The rows of a group lie close to one hidden flat surface of 10 dimensions, which may be shifted away from zero. Surfaces can cross.
In the rows, zero is written as 128.
Known rows, each followed by its group:
[126 119 137 121  92 141  98 130 137 116 123 142 122 121 135 161]
Q_605
[160 119 155 128 144 114 154 163 167 151 148 113 117 114  87 114]
Q_884
[168 137  77 132 117 109 129 157 188 186 103 124 132 169 145  60]
Q_605
[165  93 118 107 135 131 118 133 106 100 146 134 144 143 142 129]
Q_491
[156 110 134 121 124 130 133 140 143 126 121 121 156 131 159 111]
Q_491
[ 57 152  77 136 125 101 126 142  80  93 123 120 104 113 143 111]
Q_884
[130 155 146 148 138  91 184  84 162 116 175 139 109 121 140 116]
Q_588
[111  87 186  98 119  80 183 115  93  97 153  99 142 105 163  90]
Q_605
[147  86 140 194 177 136 183  64  80 166 126 137  98 118 174  85]
Q_884
[182 111  82 108 199  81 158 169 105 101 139 102  92 140  84 105]
Q_884
[127 135 120 154 136 130 144 161 119 131 159 136 122  98 163  96]
Q_588
[137  87 170  90  77  99 133  96  90 128 128  99  88  91 146 139]
Q_588
[110  92 156 156 125 109 153 121 108 111 106 134 128 103 160 151]
Q_588
[ 94 202 135 149  83 120 117 132 140 149 103 148  60  94 182 137]
Q_884
[142 122 136 139 104 124 121 120 149 137 126 139  96 111 139 142]
Q_588
[241 158 189 118 153 154 153 169 211 174 161 150 153 147 154  95]
Q_491
[103  90 139 139  93 102 134 124 110 114 131 154 143 122 137 166]
Q_605
[ 93 170  82 157 100  83 134 143 186 124 101 162 138 161 148 132]
Q_491
[ 78  70 137 153 184 162 134 125 113 117 102  86 150 124  96  83]
Q_491
[147 164 117 178 128 118 131 123 179 154 101 164  72 133 148 140]
Q_491
[118  97 157 112 117 111 147 157 116 138 118 101 128 107 143  91]
Q_491
[156 163 196 159 113 134 145 106 172 168 102 172  99 116 155 187]
Q_884
[ 15  95 143 129 169 135 143 119 106  81  84  81 175 132 104  87]
Q_491
[119 105  83 164 144 130 132 135 118 143 131 134 150 127  71 157]
Q_605
[119  99  93 129 131  97 146 138 121  81 152 111 181 108 104 155]
Q_884
[125  79  98 170 117  99 146 103 127 138  83 125 103 123 185  98]
Q_588
[111 165 114 163 189 190 108  67 119 143  39 149 122 194 154 140]
Q_588
[109  87 107 166 103 128 108 165 173  93 128 170 157 134 146 144]
Q_605
[157 161  92 148 156 175 113 124 100 159 155 146 163 127  80 187]
Q_588
[183 128  70 109 124 208  45  87  98 175 117 120 123 148  97 156]
Q_588
[143 129 126  97 109 103 128 156 122 157 171 120 108 129 108  75]
Q_605
[145 132 124 145 115 125 131 128 171 133 139 116 101 100 134 124]
Q_605
[145  97 162 109 154 130 130 149  94 121 142 118 113 122  98 130]
Q_491
[ 88 108 120 154 191 116 156 152  61 118 174 159 134 150  70 121]
Q_884
[ 81 144 141 133 129 147 128 140 122 107 143 114 147 110 116 116]
Q_884
[141  98 114  91  33 100  77 167 143 139  86 116 104 102 126 179]
Q_605
[114 132 129 167 105 129 144 147 165 191  55 117 160 120 158 114]
Q_491
[ 97 165 174 136 168 153 133 154 156 146 111 125  81 136 110  80]
Q_491
[125 149 173  82 120 145  92  90  82 123 116 193 151 187  79 239]
Q_605
[142  66 160 119 141 119 149 133  75 165 121  94  99 109 113  87]
Q_588
[166 122  98 124 121 100 151 119 168 125 160  79 114 101 144  75]
Q_605
[198  98 112 145 134  82 169 111 105 137 137 152 103 117 136 166]
Q_884
[123 110  98 148 169  99 157 121 142 134 142 139 124 168  81 104]
Q_588
[138 144 113 114 136 130 125 107 150  97 121 140 195 162 118 175]
Q_491
[140 128  74 160 106 133 129 104 117 129 136 128 126 104 204 106]
Q_588
[142 193 164 129 144 115 149 125 119 125  95 127  54 105 188 138]
Q_884
[128 111  41 159 142  62 154 104  97  79  65 153 112 147 153 198]
Q_884
[ 96  77 104 138 107  97 134 132  84 128 150 206 199 201 133 122]
Q_605

New rows. What belongs after each?
[141 147 141 151 161 172 141  68 104 119 130 138 176 120 140 188]
Q_588
[125 118 148 106 125  93 154  99  79 132 147 150 159 159 108 149]
Q_605
[135 122 144  61 129 114 124 117 123  65 102  46 122  99 164 103]
Q_884
[ 99 183 154 117 121  94 161 138 200 109 110 142 183 157 164 118]
Q_491
[141 133 149 151 166 160 125 116 154 157 111 143 111 152  85 140]
Q_588
[120 117 151 132 104 127 124 134 129 108 123 142 116 106 148 151]
Q_588
[ 93 133 102 148 167 107 147 162  96 119 141 146 108 140  87 117]
Q_884
[129 178 130 182 159 174 125 154 135 151 131 167 137 121 135 160]
Q_588
[143 159 159 162 155 115 170 155 193 135 208 150 103 112 107  88]
Q_588
[107 166 112 156 151 111 150  52 181 104 108 154 104 174 161 117]
Q_588
[153  88 120 152 165 146 157 122 123 124 178 114 191 115  93 130]
Q_884
[161 122 116 152 179 144 133 144 176 128 155 142 153 151  81 128]
Q_491
[107 141 174 110 116 145 128 135 120 168  81  95 120 109 139 111]
Q_491
[ 76 130 101 161 185 126 148 196 140 124 171 123 163 133  29  94]
Q_884
[158  94 138 121 114  78 165 113 122 176 152 108  73 109 108  86]
Q_588
[123 144 150 138 154 177 118 164  81 134 140 134 146 103 126 150]
Q_588
[108  93 140 102 159 143 127 152  76 110 134  92 126 126 133  52]
Q_588
[ 98 126 152 118  67  99  96 191 131 111 124 165  87 105 116 186]
Q_588
[ 74 117 168  89 144 129 127 146 114  87 128 101 143 135  96 110]
Q_884
[110 147 157 142 161 157 125  96 150  81 135 147 152 143 135 162]
Q_588
[179  70 132 110 102 120 128  61 120 154 138  88  99 112 125 111]
Q_588
[113 113 114 119 163 101 148 135 130  89 190 139 161 157  50 131]
Q_588
[146  69 131 173 163 158 119 178  84 185  80 143 108 124 104 130]
Q_491
[136 134 104 193  96 116 164 128 163  78 196 155 168  62 204 157]
Q_588
[101 147 124 152 123 102 159 161 206 129 109 136 161 147 175  63]
Q_491
[178 159 156 102 130 179 111  65 146 126 192 110 118 112 132 123]
Q_588
[205 120 137  95 149 151  97 125  91  92 137 174 111 165 163 170]
Q_491
[121 102 133 117 108 119 118 131 132 102 126 133 146 132 133 136]
Q_605
[162 117 132 169 106 149 132 116 110 160 119 131 125  73 164 176]
Q_588
[125 101 138 128 119 126 112 102 116 129  93 147 110 157 126 147]
Q_884
[116 140 151 132 102 117 165  80 185 139  97  79 182 103 160 121]
Q_491
[141 101 116  93 142 124 105  90  34  88 126 158 105 161 135 171]
Q_884
[110  97  94  79 107  93 107 101  77  76 196  93  66 104  56 145]
Q_491
[133 128 146 137 131 148 131 122 106 135 125 126 122 108 143 139]
Q_588
[135 131 112 136 100 116 125 150 131 118 173 143 128 103 117 153]
Q_588
[101  83 126 144 120  81 155 205 137 158  87 143 159 142  82 137]
Q_605
[119  86 122 136 147 149 114  57  96  69  95 110  95 125 180 122]
Q_491
[179 116  94 165 155 120 138  95 162 119 184 140  73 116  69 162]
Q_491
[190 150 172 110 114 147 138 102 137 179 102 119 165 113 109 217]
Q_491
[144 115 133 145 131 122 151  95 161 137 132  96 136 102 101 144]
Q_491
[128 101  71 114  92 115  94 144 106 117 150 125 119 121 125 119]
Q_588
[132 174 109 160 109 122 132 126 157 112 174 162 127 106 146 166]
Q_588
[165  88 161  91 152 158 101 166  27 142 102 145 152 142  93 197]
Q_491
[153 105 136 126 157 143 122 137 111 127 140 133 114 131  95 146]
Q_491
[143 133 159 126 145 123 140 154 134 138 116 143 147 142 128 142]
Q_491
[149 116  68 133 189 182  61 151 113  93 149 169 100 190  76 127]
Q_491
[139  70 136  97 139  66 160 173  85  58 175 155 151 139 128 132]
Q_491
[190  65 181  77 112  59 187 143 121  87 218  97 132  85 137  99]
Q_491
[108  24 108 183 162 116 165  67 108  91 136  73 113  77  91 125]
Q_491
[117  86 156 162 132 135 139 178 114 115 136 135 145  86 146 124]
Q_588
[126 156 176 159 124 126 162 111 146 111 148 153 130  89 161 174]
Q_588
[144 115 129 109  73  95 120 129 143 120 118 137 118 118 119 193]
Q_605
[118 113 129  82 134 157  88 156  67 125 115 108 138 140  87 134]
Q_491
[140 130 159 154 115 121 139 138 173 119 170 157 119 102 108 165]
Q_588
[111 141 163 127 146  94 160  85 122 143 102 129  79 152 134 112]
Q_588
[128 107 105  97 113  38 159 193 149  80 152 102 143 101  72 156]
Q_884
[117  79 137 112 114 105 119 181 101 142 127 112  82 121 109  75]
Q_588
